The first 10 rows are patterns. Each new row is the sum of 3 different patterns, raised or lowered, with some noise. Before adding, each is slid sideways (what falls off one end comes back at the other) and multiplied by a number that may be negative. Names go in the order of the patterns.
In the rows, zero is written as 128.
Known rows, each followed by the names of its patterns:
[128  93 122  91 147 126 133 128 140 143 163 145 128 134 138 102 145 167
 107  85 141 166 125 129 155 122 130 116 157 146 124 120 170 120 144  89
 156 124  66 127 115 117 127 142 107 118]  K_318
[120 111 107 144 128  99 135 105 157 112 136 111 122 142 101  96 148 154
 124 146 122 177 129 123 151 134 101 162  76 133 120 156 127 136 100 150
 105 124 115 137 126 162 114 163 144 132]  K_965
[103 104 107 137 125 122 144 132 119 153 163 134 133 120 131 113 111 122
 138 148 112 122 115 149 133 147  91 104 122 120 145 123 154 166  91 133
 129 135 116 110 101 126 186 143 119 150]  K_334
[147 137 150 164 118 132 146 121 107  91 144 105 141 140 152 113 132 165
 142 101 156 136 113  89 141 164 111  95 138 130 110 125 176 144 140 128
 121 109 148 125 135 113 145  76 151 119]  K_123
[118 111 121 131 159  93 117 124 123 122 138 156 144 116 132 142 118 126
 136  94 122 162 110 155 168 126 132 123 163 106 151 135 156 127 130  92
 147 116 156 131 101 120 142 127 137  95]  K_752
[129 132 135 140 108 145 113 127 137 103 116 101 121 101 131 146 107 139
 133 147  93 127 111 118 106 140 150 111 119 128 121 103  86 169 135 156
 131 147 132 110 130 111 115 125  92 121]  K_225
[102 115 127 137 125 127 142 141 114 118 142 112 151 114 158 108 118 119
 152  96  70 151 108 145 115 122 144 126  99 123 138 156 143  64 146 130
 103 143 121 115 150 109 110 118 108 138]  K_30
[119 132 146 135  98 115 152 115 109 116 115 109 141 139 142 126 130 160
  90 142 147 121 143 102 124 165 140 131 151 151 115 114 112 130 100 108
  81 143 138 170 127  97 116 141 139 137]  K_525
[113 136 132 135 127 130 123 113 115 152  93 173 144 160 125 130 133 161
 134  84 139 125 147 140 154 131 116 109 113 114 151 167 111  97 171 143
 119 137 134  97  95 121 127 150  98 111]  K_160
[131 115  85 150  82 133 124 139 101 148 140 111 125 157 131 105  97 149
 107 138 108 135 165 131 106 118 118 141 137 151  97 143 136 120 167 131
 140 123 117 127 128 155  87 121 153  95]  K_371

New rows. What belongs after each?
[ 80 140 118 124  98 116 221 130 119 154 106  79 136  99 121 129 149 142
 108 122 156 110 114 101 110  99 127 103 142 155 101  90 111 143 126 112
  77 105  88 132 121 127 113 135 105 112]  K_318 K_965 K_334
[142 128 117 117 148 128 103 133 123 107 139 157 114 153 131 128 149  98
 162 123 133 126 139 129 146 150 135 127 128 134 150 143 135  96 145 140
 113 121 161 141 131 125 145 139 132 123]  K_318 K_225 K_371
[179 148 175 158 168 166 153 171 143 157 183 195 123 153 192 135 159 161
 130 182 169 153 165 139 159 173 150 156 165 162 184 197 178 177 164 158
 171 179 148 198 154 138 146 162 165 115]  K_965 K_752 K_30
[154  70 136 126 123 116 118 157  97 129 121 118  69 112 127 145 112 141
 186 107 132 174 114 126 171 158 112 128 141 200 105  76 135 125 115 121
 148 124 125 109 105 124 141 121 136 130]  K_318 K_123 K_160
[ 87  97  79  40  77  89  94  91  46  74  77  91 104  66  76  75  68  73
  86 115  74  99 108 101  85  90  99  73 103 105  65 109 116 100 111  74
  99  69  91  71 106 105 109  24 131 103]  K_752 K_30 K_160
[ 66  94  93 107 110  89 105 102 107 124  89 105 121  83 102 109 111 108
 102 110 109 103 139 112 112  93 132  93  99 114 105 110 106 103  96 103
 119 121 104  67 122 128  98 127 116 134]  K_225 K_160 K_371
[132 158 107 134 148 144 152 149 132 129 117 164 126 132  93 117 130 124
 121 150 142 127 146 114 163  96 160 141 140 111 135 188 132 113 121 131
 111 126  89 163 136  89 101 135 138 137]  K_965 K_30 K_525
[114 128  85 108 139  91  86 134 104 103 115 115 122 120 126 121  80 133
  98 132 115 109  93 135 109 146 103 147 138 102 108 141 102  92 100 132
  90 117 132 154  88 138 129 144  85 107]  K_123 K_30 K_371
[181 146 147 138 210 143 162 161 130 140 163 189 199 126 190 148 200 157
 152 175 144 174  77 188 162 190 177 171 221 150 124 188 142 180 208 136
 159 202 185 158 182 151 148 156 140 154]  K_123 K_160 K_371
[134 100 133 120 118  97 125 111 103 127 116 128 145 129 156 116  88 140
 128 116 104 143 167 156 138 156 125 148 130 124 102 138 164 140  93 111
 145 133 127 111 134 140 172 120 107 168]  K_965 K_752 K_525
[105 133 131 112 126 129 131 141 120 130 119 149 131 101 113 133 102 115
 103 146 126 143 137 101 134 144 142 101 111 111 130 131 132 126 116 114
 123 109 120 100 115 104 125 120 140 120]  K_334 K_752 K_525
[ 90 145 139 148 124 157 128  89 131 132 118 148  90 136 100 122 125 148
  86 116  95 110 123 114 131 139 103  90 146 148 106 111 105 127 116 113
 134 151  97 122 131 145  80 143 116 154]  K_318 K_752 K_225
[102  97 151 114 118  72 122 107 106 106 115 133 178  83 110 102 137  85
 117  84 125 179 144 113 121 107 101  86 107  87 111 124 132 122 149 139
 139 121 124 114 114 115  92 101 158 127]  K_334 K_123 K_525
[100 153 114 210 120 122 205 105 157 136 166 109 159 141 146 152 120 188
 125 113 152 119 139  60  91  88 122  83 110 196 103 105 145 164 126  92
 138 136 106 132 127 101 122 133  96 145]  K_318 K_225 K_160
[102 126 119 132  76 106  74 160 118 143 114 127 102 103 126 167  97 114
 123 143 162 145 153  63  80 148 133 120  97 162  93 120 106 116 129 117
  89  94 120 166 144  45 161 120  78 131]  K_334 K_752 K_30
[122  92  96 140 123 118 135 150 120 108 106 133 136 177 129 147  95  88
 167 128 123 155 165 189 129 155 154 109  55 167 167 140 155 167 152  85
 128 169 135  95 145 139 114 137 160 147]  K_123 K_752 K_225
[108 149 141 148 131 157 181 145 152 155 132 147 160 150 146 150 149 147
 126 156 180 119 149 141 154 143 172 167 142 131 160 188 162 169 136 170
 138 133 174 153 150 170 120 182 133 153]  K_965 K_334 K_160
[ 90 174 139 120 126 138 113 107 100 182  77 127 117 145 160 146 148 151
 109 143 162 136 130 143 142 111 183 121 182 137  84 157 119 194  81 142
 172 129 117 126  86 188 104 111 148 128]  K_752 K_30 K_371
[127 136 100 130 133 160  90 131 131 144 109  78 120 145 141 121 124 139
 100 158  87 129 129  75 116 113 151 152 116 129  89 139 127 100 146 119
 148 162 105 181 144 125 117 151 104 118]  K_334 K_30 K_371
[107 135  89 114 106 103 110 109  90 144 110 151 122 103 128 130  82  61
 127  78 148  88 101 121 117  98 114 121 128 101  47 120 127  87 155 122
  96 142  97  97  88  74 113  87 120 125]  K_965 K_334 K_30
[160 145 142 158 145 162 101 135 119 130  90 169 112 100 107 133 148 151
 117  98 156 114 121 136 107 133 155 110 168 151 167 103  95 125 149 145
 122 130 125 127 144 160 151 145  98 159]  K_334 K_225 K_160
[124 116 121 160 152 149 123 103 115 138 115 144 114 143 105 134 135 146
 129 144 137 120 119 143 128 125 112 144 101 135 121 158 122 125 137 136
 103 159 130 116 101 126 152 118  81 142]  K_334 K_123 K_752
[ 69 129 120 121  99 107  71 114  70  71 119 100 111 115  63 119 132  78
 118  81 110  84 124 109 107 131 156  86 106  88  95  90  60 127 109  72
  78 108  92 147  85 103 101 119  93 139]  K_965 K_334 K_525
[126 127  97  89 135 109 143 108 141  89 110 189 101 133 149  76  96 125
 124 133 126 125 122 135 124 106 134 131 120 138  79 162 108 126 120 142
  78 128 161 115  57 123 127 125 106 140]  K_318 K_965 K_371
[ 97 149 113 132 142  90 152 153 126 113 129 159  81 126 135 149 103 127
  64 142 113 160 125 118  87 143 155 110 112  97 125 121 105 150 132 116
 110  90 105 168 116 125 134 119 127 121]  K_334 K_752 K_30
[143 105 151 141  90 104  96 152 140 129 134 148 154 107 141 131 109 144
 150 159  93 133 161 122 127 108 168 111 122 165 189 126 132 141 140  75
 136 141 121 124 189 122 125 131 156  89]  K_123 K_525 K_160
[ 94  89 125 111 139 132 164 124  96 149  96 112  88 145 141 103 108 157
 141 112  97 171 126 153 123  96 116  97  69 138 121 153 116  81 105 135
 127 150  87 132 131 139 103  95 148 107]  K_225 K_30 K_525
[ 79 126  37  96  79  76  90  78 115 134  87  86  59 117  68  70  57  95
 119  83  64 106  98  45  42  94  93  75  88  95  96  95  90  84 108  41
 124 105 102  84  95 103  89  95  39 116]  K_334 K_123 K_160
[111 158  89 110 110 140  89  43 152  94 146 103 126 121 118 103 127 124
 151 132  56 114 117  97 140 102 124 143 102 103 125 112 127  91 104  97
 136 117 124 128 144  76 128 123 115 147]  K_123 K_225 K_30
[143 115 123 149 107 121  89 169 103  75 128 123 126 143 127  75  99 128
  82 112 122 139 106 133 114 139 135 135 119 104 112 118 111 141 170 112
 104 140 171 118 119 128 108 138 111 154]  K_318 K_334 K_525
[129 128  80 137 104 115 128  98 123 114 110 112  90  85  78 114  93  91
 106  67 124  91  94 108 118  94  64 142 108  83 147  86 123 121  83 134
  98  76  99 141 116  78 129 128  75 100]  K_318 K_334 K_371
[ 77 144 139 142 106 103 158 131 166 109 122 103 135 138 101 132 191 106
 113 119 130 105 108  84 172 188 168 149 141 122 109 111 139 103 123 147
 139 129 173 185 139 112 129 128 100 110]  K_334 K_225 K_525
[128 134  71 103 147  62  99 111 178 109 107 134 176 129 148 160 126  82
 132  72 139 157 130  72 139 140 141 102 182  96 136  97 153 114 107 129
 157 100 135  99 180 108  76 117  93 107]  K_318 K_965 K_123
[ 90 135 135 106  95 114 101  90  95  92 139 101 127 150 105 116 147 107
 112  97 132 104 147 109 119 116 134  94  99  96  85  94  61 108 115  96
 127 118  63 170 127 108  69 103 104 126]  K_318 K_965 K_752
[115 107 105 117  99 118 125  72 118 113 131  98  99 117 119  59  98 130
 116 116 100 142 124  82 136 125  90 115 122 103  61  94  99 111 102 130
  98 109 117 116  91 150 106 125 101 118]  K_965 K_123 K_30
[134  57  96 101  70 157  91  30  89  65  60  59  98 114 103 106 111 124
 137  75  80  84  76 150  85 105  87  84  93 110  53  68 150 105  90 100
  95 139 117  98  85  99  99  95  43  85]  K_752 K_30 K_525
[160 119 138 132 110 184 100 147 121 168 128 138 151 129 135 157 145 132
 106 176 125 164 115 157 172 164 134 121 147 164 164 165 138 160 134 136
 177 133 145 163 144 128 163 178 111 145]  K_318 K_160 K_371
[ 96 102 101 128  85 123 110 108  94 107  76 105  94  71  94  88  95  99
  88 118  81 100  87  75  81 117  92 108  97 101  98 119 106  94 101  80
  84  97 110  86  82 105  96 116  91 100]  K_318 K_30 K_371
[119 116 140 164 104 114 118 114 120 132 127 138 130 146 123 173  86 171
 118 166 122 123 121 141 138  96 151 138 116 163 159 120 120 114 109 124
 196 161 105 111 147 124  90 165 124  91]  K_334 K_525 K_160
[121  89 127  88  90 107 132 127 112 102  97 122  97 124 105  88 116  75
 122 106 131 172  55 140 115 150  80  97 100 126 122 120 131 104  96  67
  96 104  62 145 151 122 148 147 150  85]  K_965 K_334 K_225
[105  90  83  64 126  92  64 107  90 130 108 115 120  94  64  98  60 101
 127 110  56 110  97 111  88  95  72  65  86 101 115  95  85  77 113  84
  94  80 105  72  54  69 117  50 130 104]  K_318 K_965 K_160
[136 131 116 160 132 129 141  89 120 123 103 136 123 108 132 116 113 108
 111 100 138 126 100 111 195 122 120  84 131  76 137 109 141 164 144  97
  94 127 164 108 127 125 117 133 147 190]  K_965 K_160 K_371
[ 94  81 136  93 116  70 127 133 120  82 138  97  70  87 101 115 145 105
 120 136 102 114  69 134 103  90  71 102  67 107 104 103  77 106 120 106
  56 146 120  97 108 114 150  95  96 144]  K_318 K_965 K_123
[163 181 130 165 130 195 145 151 125 136 126 155  79 145 162 189 113 161
 108 163 102 135 117 143 171 197 116 192 120 137 115  99 116 142 142 113
 145 121 183 124 132 116 118 151  98 106]  K_318 K_965 K_334
[151 153 174 133 105 123 157 134 144 120 164 104 112 153 142 155 117 121
 122 137  87 115 136  94 142 123 164 134 179 103 115  90 114 169 124 125
 120 133 136 136 129 133 168 159 107 164]  K_318 K_752 K_525
[111 136 138  65  82 108 151 101 123 132 149 137 134 136 165 135 107 114
 150 110 160 135 132 159 114 125 113  98 149 157 108  91 125 151 145 150
  54 118 166  95 153 135 154  76 125 158]  K_334 K_160 K_371
[176 146 119 101 197 145 187 107 175 115  94 159 157  98 125 166 156 114
 128 114 167  63 155 158 147 145 144 129 196 214 155 133 161  88 148 136
 145 108 137 205 152 156 190 195 145 119]  K_318 K_334 K_225
[132 130 154 125 145 140 128 108 175 136  94 104 147 142 127 160 181 148
 137 126 165 143 155  97 140 165 119 148 191 142 156  91 205  78 102 112
 152 125 131  86 134 155 146 119  94  99]  K_318 K_752 K_160
[100 127 106 116 115 117 106 101  87 132  84 110 107 121 104 136 106 110
 124 107 136  80 106 121 119 105  88 146 137 118  98 101  98 110  78 114
 119 104  93 127  95 138 109 125  80 104]  K_965 K_334 K_225
[142 151 119 157 126 131 126 166 135 152 133 169 100 130 167 146 141 167
 145 185 165 154 173 159 119 169 147 147 150 135 155 122 129 148 153 119
 148 115 133 174 138  85 163 150 108 148]  K_752 K_525 K_160
[135 132 134 157 133 156 134 118 161 145 120 137 141 116 148 151 120 161
 143 179 131 126 154 168 139  97 159 158 141 133 165 137 138 123 164 128
 155 162 141 101 150 161 131 149 145  99]  K_123 K_30 K_160
[166 134 174 166 156 165 171 136  97 175 205 177 132 158 160 149 199 173
 144 163 145 145 154 130 185 124 195 126 155 174 174 178 204 155 167 176
 147 192 202 156 198 135 190 187 183 163]  K_318 K_752 K_525
[ 65 122  28  53  75  49  71  48  76  72  49  61  67 135  42 107  86 115
  38  85 154  24 106  71 100 106 123  71  59  83  79 104 100  89  73  59
  96 110  44  79  79  36  40  96  84  31]  K_318 K_160 K_371
[156 141 159 134 163 152 179 157 103 151 151 135 166 158 138 155 145 131
 156 143 170 123 137 150 153 158 136 151 155 134 144 165 144 173 146 162
 141 149 133 188 128 120 158 136 157 155]  K_225 K_30 K_160
[109 148 125  93  89 121 102 133  62 110 124  99 117 152 117 162 102 133
 112 119 105 142  76 145 154 120 133 142  99 123  81 144 103 138 135 156
 114 132 119 106 126 121 126 105 136 139]  K_965 K_334 K_752
[136 138  86 164  77  62 181 134 103  67 131 116 130 148  57 130 114 109
 120 154  96 113  97 171 108 110 174 105  98 108  89 154 142 168 142 173
 127 120 127 116 120 105  81  90 131 134]  K_318 K_334 K_225
[135 150 118 145 143 144 122 120 140 125  74 167 148  82  71 145 181 137
 102 149 118 103  99 150 142 129 100 177 131 172  82 151  85  76 138 120
 109 104 123  99 109 101  88 146  89 130]  K_318 K_225 K_525
[ 94  62 223  52  86 116  91 133 123  43 117 160  98 118  97 137 115 109
 129 141 153 102  74  68 136 144 101  72 124  71 131 142 136  91 162 159
  99 151 119 125 123 105 104 130 110 115]  K_30 K_525 K_160
[ 99 156 148 106 123 129 108 112 162 105 147 161  72 114 132 139 107 129
 120 108 166 141  96 160 116 177 129 105 169 124 141 104 125 133 116 136
 145 140  93 127 134 108 117 109 123 141]  K_752 K_525 K_371
[118 131  96  62  89  83 111 129 113  62 121 110 118  86 160  53 102  68
 102  98  57  93 108 117  99 133 127  95 124  75  85 105 100 117  65 100
 158  70  97 143 137  70  82 107 154 106]  K_123 K_30 K_160
[181 135 142 137 181 161 149 135 158 158 158 152 174 135 118 158 190 157
 113 163 172 113 175 143 153 147 114 156 148 122 140 155 206 116 166 224
 170 142 157 157 130 167 166 171 192 160]  K_318 K_225 K_371
[ 79 103 102 109  45  88 149 130  66 153 140 111 148 111 122  70  60 105
 100  68 129 121  76  84 114 148 108  74 114  77  66  86 105  94 102 114
 129  90 126 106 129  65  93 125  60 102]  K_123 K_525 K_371
[112 187 124 160 112 121 143 155 157 165  98 143 151 149 108 117 120 147
 119 120  91 131 128 125 109 133 164 153 109 136 136 123 170 121 147 176
 160 107 115 164 151 101  96 136  90 122]  K_334 K_525 K_160
[128 123 126 164  88 118 110  81 152  90 131 139 103  93 146 164  81 103
 136  77  86 120  65 177  37 104  93 153  65  90 148  86 127 123 107 122
  63 141 104 154 119 138 101 157  99  58]  K_30 K_160 K_371
[146 148  98  88 151  65 119 123  92 112 155  69 171 131 113 105 111 144
 120 133 132 149 125  94  64 110  98 148  74  95  83 155  87 136  73  91
 106  94  88 150  89 107 115 105 140 124]  K_965 K_752 K_371
[141 158 195 175 188 133 127 171 176 126 135 203 127 174 163 173 147 127
 173 141 173 186 152 214 116 151 176 137 158 139 175 135 184 157 153 212
 165 143 158 191 162 152 135 161 187 145]  K_225 K_525 K_371
[134 114 106 121 158 140 154 139 134 163 119 156 170 147 106 109 175 108
 146 142 164 137 130 162 148  95 124 173 134 136 119 184 186  51  92  87
 124  98 150 149 134 142 122 134 132 148]  K_318 K_334 K_225
[119  96 117  83 102 122  67  88  67  82  83 139  98  97 116 114  70  93
  96 113  86  72 112 111  89  47  66  95  49  93  80  42 129  80  93 122
 100  92 101  90  79 105  81 118  46  61]  K_965 K_225 K_371
[106 110 101 119 106  75 157 147  66  53 129  79  49 131 108 159  49  93
 128 123  39 104  87 169 132  74 178 126  89 117  94  94 145 100 105 140
  95 169  96 105 109 112  98  85  78 101]  K_318 K_334 K_30
[131 141 160 130 142 104 139  86 126 117 118 106 151 125 116 135 192 127
  76 138 150  90 137 131 140  97 135  98 122 113 150 121 167 100 156 107
 160 150 144 117 121 106 128 145 153 102]  K_123 K_752 K_371
[118 172 142  46 133 147 110 126 131 211 124 120 172 161 133 164  99 135
  90 134 137 125 125 162  94 153 128 172 124 214 102 149 149 120 106  81
 152 141 134 120 169 127 128 147 137 108]  K_965 K_123 K_225
